All groups share one centre, and each spreads out both ways along 11 directions, with some noise.
Known rows, each followed by its group:
[4, -15, -18, 5, 4, -11, -11, 0, -8, 6, -6, 4, 12, 4]
U
[0, -4, 8, 0, 1, -8, -9, -15, 13, -10, 4, 10, 5, 11]
T
[-7, -2, 7, 8, -11, -5, -17, -13, 10, -11, -6, 1, -2, 11]
U
[-10, 3, 5, -8, -7, -6, 5, -6, -9, 2, 7, -11, -11, -5]
L
[-17, -4, 18, -3, 14, -1, -4, -4, 6, 2, 11, -7, -11, 4]
V
[0, 6, -2, 6, -11, -11, -3, 5, -5, 3, 1, -2, 2, -7]
L
[-9, 8, -4, 7, 5, 6, 10, 6, -1, 3, 1, -4, -6, 5]
V
[1, -5, -17, -9, 10, -2, -9, -8, 15, -2, 2, -2, 3, 4]
U
[-3, 3, 3, -6, 4, -7, 2, 14, -1, 11, -10, 2, -10, 11]
F
[12, -17, 10, 12, 3, 9, -6, 3, -8, 12, 12, -16, 0, -18]
F
[-3, 11, -6, 16, -12, -1, 3, 13, 12, -3, 1, 7, 5, -4]
U
[1, -5, 15, -2, -6, -3, -4, -5, -2, 1, -2, 1, -5, -2]
F
[-19, 8, 2, -14, -19, 6, -12, -1, 26, -1, 9, -8, -16, -17]
L
[-10, -9, -4, -9, 2, -11, -8, 8, -21, 14, -2, -10, 0, -1]
U
[-12, 30, -9, -2, 4, 12, 7, -1, 2, -18, 4, 6, 12, -9]
F
[-2, 10, 0, -8, 6, -16, -2, 10, 8, -8, -4, 20, 13, -5]
V
[-9, -12, 11, -13, 2, -3, 4, 17, -2, 0, 2, 11, 9, -7]
V
[13, 2, 2, -3, -1, 5, 2, -11, -7, 12, 1, 3, -7, -12]
L
[6, 3, 13, -14, -17, -18, -2, -9, -6, 4, -16, 12, -17, -8]
F
[1, -3, -4, 4, -2, -30, -8, -13, -3, 4, -2, 10, 2, 4]
T
[7, -2, -3, -2, 6, 13, 27, 7, -17, 10, 5, -1, 0, -4]
T
[-4, 6, 10, 3, 0, 24, 8, -3, -8, -6, -3, 3, -5, -3]
F
[-10, -19, 3, 8, 2, -8, -14, 1, 3, -3, -3, 6, 5, 2]
U
[-3, 14, -4, 1, 1, -8, 0, -8, 2, 6, 3, 13, 2, 8]
F
[6, 2, 3, 1, 7, 12, 7, -5, 5, -1, 8, 2, 4, -2]
F
[-25, -3, -5, 6, 6, -7, 3, -1, -10, -4, -2, 1, 0, 7]
F
[3, 1, 10, 6, 3, -2, -12, -8, -7, -2, 1, -15, -1, 2]
T
[30, -1, 8, 14, 6, 20, 7, 14, 23, -8, 3, -10, 8, 14]
L
[-8, 5, 2, 24, -14, 16, 4, 12, 4, 15, 2, 11, 0, -4]
U
[6, -10, 16, -2, -7, -5, -3, 12, -6, 3, 11, -10, 3, -28]
F
[1, 6, 20, 3, 3, -2, -4, 9, 1, 1, 3, 1, 3, -3]
V
[-4, 2, -19, 4, 12, 7, 10, -8, -3, -1, 2, 0, 0, -2]
L
[1, -4, 14, -7, -1, -3, -6, -6, 1, 0, 0, -3, -9, -1]
L
[9, -6, 8, 1, 17, 5, 4, 23, 1, 12, 1, 1, 4, 2]
T
[12, 11, 4, 7, -3, 18, -5, -3, 8, -12, 6, -5, 13, 3]
T
[-1, -6, -18, 14, -6, 15, 10, -19, -10, 0, -8, 12, -4, -3]
U
[12, -1, 10, -2, -8, -2, -4, 16, -9, 7, 2, -11, 10, 0]
T
[-1, 10, 15, -6, -13, 10, 0, -9, 0, -8, -3, 6, -10, -16]
F
[15, -15, 9, -8, 3, 4, 2, -10, -6, -2, -3, 4, 0, 9]
U
[-18, -1, -5, 0, 11, 19, -8, 25, 13, -12, -7, -19, -3, 4]
T
[7, -9, 12, -12, -1, 5, -16, -4, 11, 5, -10, 7, -14, -3]
L
[-5, 7, -7, 7, -23, 22, 3, 6, 0, 12, -5, 5, -5, -3]
T
[-11, 12, 22, 19, -20, 6, -3, -7, 9, 2, 13, 16, 4, 0]
U
[-7, -12, 3, 1, -2, -16, -9, -11, -10, 3, 10, -10, 2, -4]
V
[10, 0, 0, -11, 15, 3, 0, 8, -1, -1, 4, -20, 0, -8]
T
[-4, 12, -19, 8, 3, 2, 4, 5, -8, 19, -9, 1, -7, 8]
F
[17, 7, 5, 16, 25, 12, -1, -1, -6, 9, 5, -4, 2, -3]
U
[5, -9, -9, 5, -1, 15, 8, -13, -7, 8, -3, 1, -5, 8]
V
[-5, -9, -4, -12, 2, -6, 13, 8, 8, -1, 2, -1, -3, 13]
V
[-5, 16, 4, -1, 0, 3, -3, -6, 7, -1, 9, 8, 0, -21]
V
[5, 7, -14, 5, 22, -14, -13, 4, -16, 11, -26, 20, 6, 13]
V
[11, 9, -1, 9, -1, 4, 2, 0, -2, -2, 9, -7, 8, -17]
V
[-10, 7, -9, -1, 18, 15, -2, -5, 2, 0, 10, -1, 8, 2]
L
[9, -1, 0, -15, -21, 14, -8, 9, 12, 9, -10, 5, -5, -1]
L
[-2, -9, 6, 17, 11, 3, -22, 0, 2, 10, 0, -1, 5, 9]
U
[-5, -3, -2, 12, 1, 5, -2, 3, -5, -4, 0, -14, 1, 1]
V
[-3, -11, 9, 1, -3, -7, 4, 4, 0, 2, 7, 4, 5, 3]
F
[5, -7, 10, -1, -11, 15, -12, -3, 3, 6, -4, 11, -4, -16]
V
[-12, 8, -2, 4, -3, 4, -8, -9, 2, -15, 2, -11, 3, 2]
T
[-1, 12, 10, 2, -5, -10, -5, -2, -6, -14, -8, 6, 7, 5]
F
[11, -3, 11, -4, -2, -1, -5, 12, 2, 11, 7, 5, 11, 1]
T
[2, 3, 2, 5, 12, -7, -4, -9, -21, -4, 8, -13, 15, 6]
T
[5, -7, -2, -1, 4, -2, 14, -2, -22, 8, -7, 6, -3, 3]
L
[-2, -17, -18, -8, 9, 1, 16, 16, -4, 8, -16, 22, -9, -15]
L
[4, 0, -8, -1, -2, 8, -4, -17, 4, 5, -5, 10, -9, -2]
V
[-5, -12, -3, -9, -6, -3, -9, -10, -2, 0, -20, 6, -15, 10]
L
[14, 6, -5, 6, -15, 10, 10, -17, -4, 9, 7, 20, 5, -10]
U
[24, 5, -8, 3, -7, 3, 7, 0, -6, 2, 1, 2, 10, 0]
T
[-2, 6, -12, 7, -15, -2, -1, 16, 3, 6, -4, -1, -2, -14]
U
[20, 9, 0, 6, -2, 2, -10, 4, -5, 13, -3, -8, 0, -9]
L

New rows. What belongs after each?
[5, -4, -4, -8, -6, 1, 9, -8, -24, -2, 8, -18, 11, 6]
T
[-14, 6, -1, 3, 12, 4, -5, -5, 11, 17, 18, 3, -4, -1]
F
[-12, -8, 2, 9, -12, -10, 9, 11, -16, -3, 7, -6, 15, 7]
V
[-15, 5, 5, -9, 6, 5, 8, 8, 5, -14, -1, 4, 3, 8]
F
[-4, 5, 12, 20, -4, -1, 5, -24, -4, -13, 2, 7, 1, 7]
T
[11, 4, 13, -6, -3, -12, -3, 4, -3, -8, -5, 3, 6, 3]
F
[2, 1, -1, -11, -6, 5, -10, 0, 12, 3, -1, 3, 0, -3]
L
[7, 0, -9, 14, 8, -3, 2, 14, -7, 3, -5, 6, 13, 0]
L
[7, 0, 1, 4, -10, -5, -16, 0, 17, 8, -9, 6, -12, -5]
T
[7, -6, 3, 11, -1, -20, 6, -2, 6, -14, -4, -7, -9, -4]
L
[4, 5, 14, 7, -7, -4, 1, 2, -16, -6, -5, 2, 8, -2]
F
[6, -2, 2, -4, 8, -1, -1, -13, 4, 4, 9, -2, -5, -2]
V
[5, 1, 4, 4, -6, 20, -3, -12, -12, 13, -4, -20, -24, -5]
T
[-25, 0, -5, 10, 6, -10, -15, -11, -2, 5, 11, 9, 6, -10]
U
[-1, 5, -23, -18, -1, -8, 2, 5, 13, -5, -2, -7, 1, 6]
U
[5, 8, 1, 1, -7, -7, -11, 6, -12, 7, 4, -3, 16, 3]
L
[25, 2, -4, -1, 11, -18, -1, -22, 15, -9, 2, 10, 3, -4]
T
[0, 10, 6, 9, 12, -15, -16, 3, -10, -4, -9, -7, 5, 11]
F
[-5, 10, -6, 10, 0, 14, -3, -9, 15, -13, 9, 1, 7, 1]
F
[-17, -5, -7, -6, -6, 14, -5, -17, 1, -2, -1, -16, -20, 2]
T
[10, 2, 14, 10, 12, 5, 2, -9, -5, -5, 2, 1, 3, 6]
U
[7, 6, 7, 17, 13, -4, -1, 15, 6, 2, -5, 8, 3, -4]
T
[10, 2, -12, -3, -5, -9, -2, -7, 17, -2, 1, 18, 6, -5]
T
[-8, 3, 0, 5, -2, -8, -18, -2, -2, 11, 0, 4, 0, -3]
T
[-1, 3, -2, 6, -10, -13, 2, -14, -27, -5, 4, -15, 5, 2]
T
[4, -7, 10, 4, -15, 31, -4, -4, 11, 6, 3, -18, -19, -12]
V
[3, -1, -9, -9, 11, -12, -13, -13, -2, -4, -3, -1, 6, 4]
L
[-7, 4, 11, -2, -18, -8, 1, 1, 3, -7, -2, 0, -3, -3]
U
[7, 3, 12, -1, -11, 5, 18, 9, 5, 8, 12, -8, -8, 11]
V
[-16, 2, -2, 0, 8, -1, 1, -4, 4, -3, 4, -5, -7, 7]
V
[-3, 9, -4, -5, -7, -13, -10, -2, 4, 9, 13, 2, 10, -2]
U
[5, -3, 12, 17, -16, 4, 5, -1, 21, -13, -3, 2, -9, 2]
L
[14, 3, 5, 9, -19, 5, -10, 7, 18, -2, -10, 8, 2, 7]
T
[-17, -2, -18, -1, -6, -1, 9, 10, 6, 2, 6, 11, 11, 9]
U
[12, -8, 9, 3, 7, 1, -3, -5, -10, 3, 0, -10, 6, 17]
T
[-10, -8, 9, -6, -1, -9, -13, -8, -16, 2, -12, -6, -8, 17]
L
[-5, 10, -11, 5, 10, -4, 11, -13, -7, 5, 6, 9, 2, 5]
V
[-3, -4, 2, -5, -1, -24, 10, 0, -24, 0, 1, -9, 4, 6]
L
[0, 2, 14, 17, 8, 9, -1, 7, -11, 2, 6, -13, 1, 0]
V
[-12, -4, 7, 3, 11, -6, 8, -12, -2, -6, 7, 9, 2, 7]
T
[-9, 3, 1, -4, -5, -12, -14, -15, 6, -4, 10, -2, -2, -16]
V
[2, -4, 17, -10, 13, -14, -11, 8, -2, 13, 0, 2, -4, 1]
V
[1, 0, -15, -4, -9, 2, 8, -3, -18, 10, -3, -11, -4, -4]
T
[-3, 10, 13, 10, 3, -1, -15, -12, -3, 1, 3, 12, 3, -11]
V
[4, 12, 16, 3, -6, 3, 0, 7, 14, -2, 12, -15, -5, -7]
V
[-15, 5, 2, 2, 14, -6, -2, -3, 20, -17, 8, 1, -1, -11]
U
[0, 3, -7, 15, -2, -21, -20, -9, 11, -11, -15, 2, -5, 7]
T
[5, 5, -1, -5, -34, 1, 3, -5, 20, 4, 10, 18, 10, 13]
U
[17, -4, -8, -3, -11, 16, 1, 9, -2, 16, -3, -11, -11, -22]
V
[-14, 4, 16, 9, 14, -9, -9, 13, -13, 4, 1, -3, 6, -4]
V
[-5, 1, 0, 2, 24, 8, 4, -3, 6, -1, 0, -5, -15, -8]
T
[17, 13, -1, 17, -16, 12, -11, -19, -10, -6, 3, -5, 5, -30]
F
[13, -1, 16, 0, -2, 9, -3, 4, 4, 12, 7, -13, -10, -10]
V
[-4, -2, 11, -1, -15, -14, -7, -2, -10, -15, -8, -1, 5, -8]
F
[-8, -4, 12, -3, 2, -8, 5, -10, -24, 6, 4, -4, -3, 7]
L
[-4, -7, -2, -5, -7, 23, 16, -5, -9, 8, -4, 12, -4, 16]
L
[-6, 1, 6, 2, -10, -1, 5, -17, -9, 7, 15, 12, 1, -8]
V
[-1, -2, 2, 4, -16, 6, 9, -12, -4, 8, 6, 9, -4, 7]
V
[12, 1, -17, 2, 2, 12, -10, -13, 8, -12, -3, -4, 13, 18]
T
[-4, 6, 27, 1, 1, -19, -20, -10, 12, -9, 7, 11, 5, 2]
V
[5, 10, 8, 7, -3, -2, 3, 5, -6, -8, 5, -4, 11, -8]
T
[-18, -5, -3, -6, -4, 3, 8, 9, 1, -6, 1, -10, -3, 12]
L
[-1, 0, 14, -3, 15, -5, -6, -19, 5, -4, 1, 8, -2, 11]
F
[-8, -8, 14, 0, 4, -9, 5, 7, 8, 0, -2, 4, -13, 1]
T
[1, 14, 5, 24, 6, -15, -18, -1, -4, 0, 1, -8, 9, 4]
U
[5, 0, -15, -1, -3, -18, -14, -6, 1, -11, -13, 18, 16, -2]
V
[3, 1, 10, 14, 2, -13, 2, -18, -3, -4, 1, 12, -3, 2]
T
[-17, -7, -4, 3, 1, 0, -2, 2, 15, 5, 13, 1, -1, 7]
F
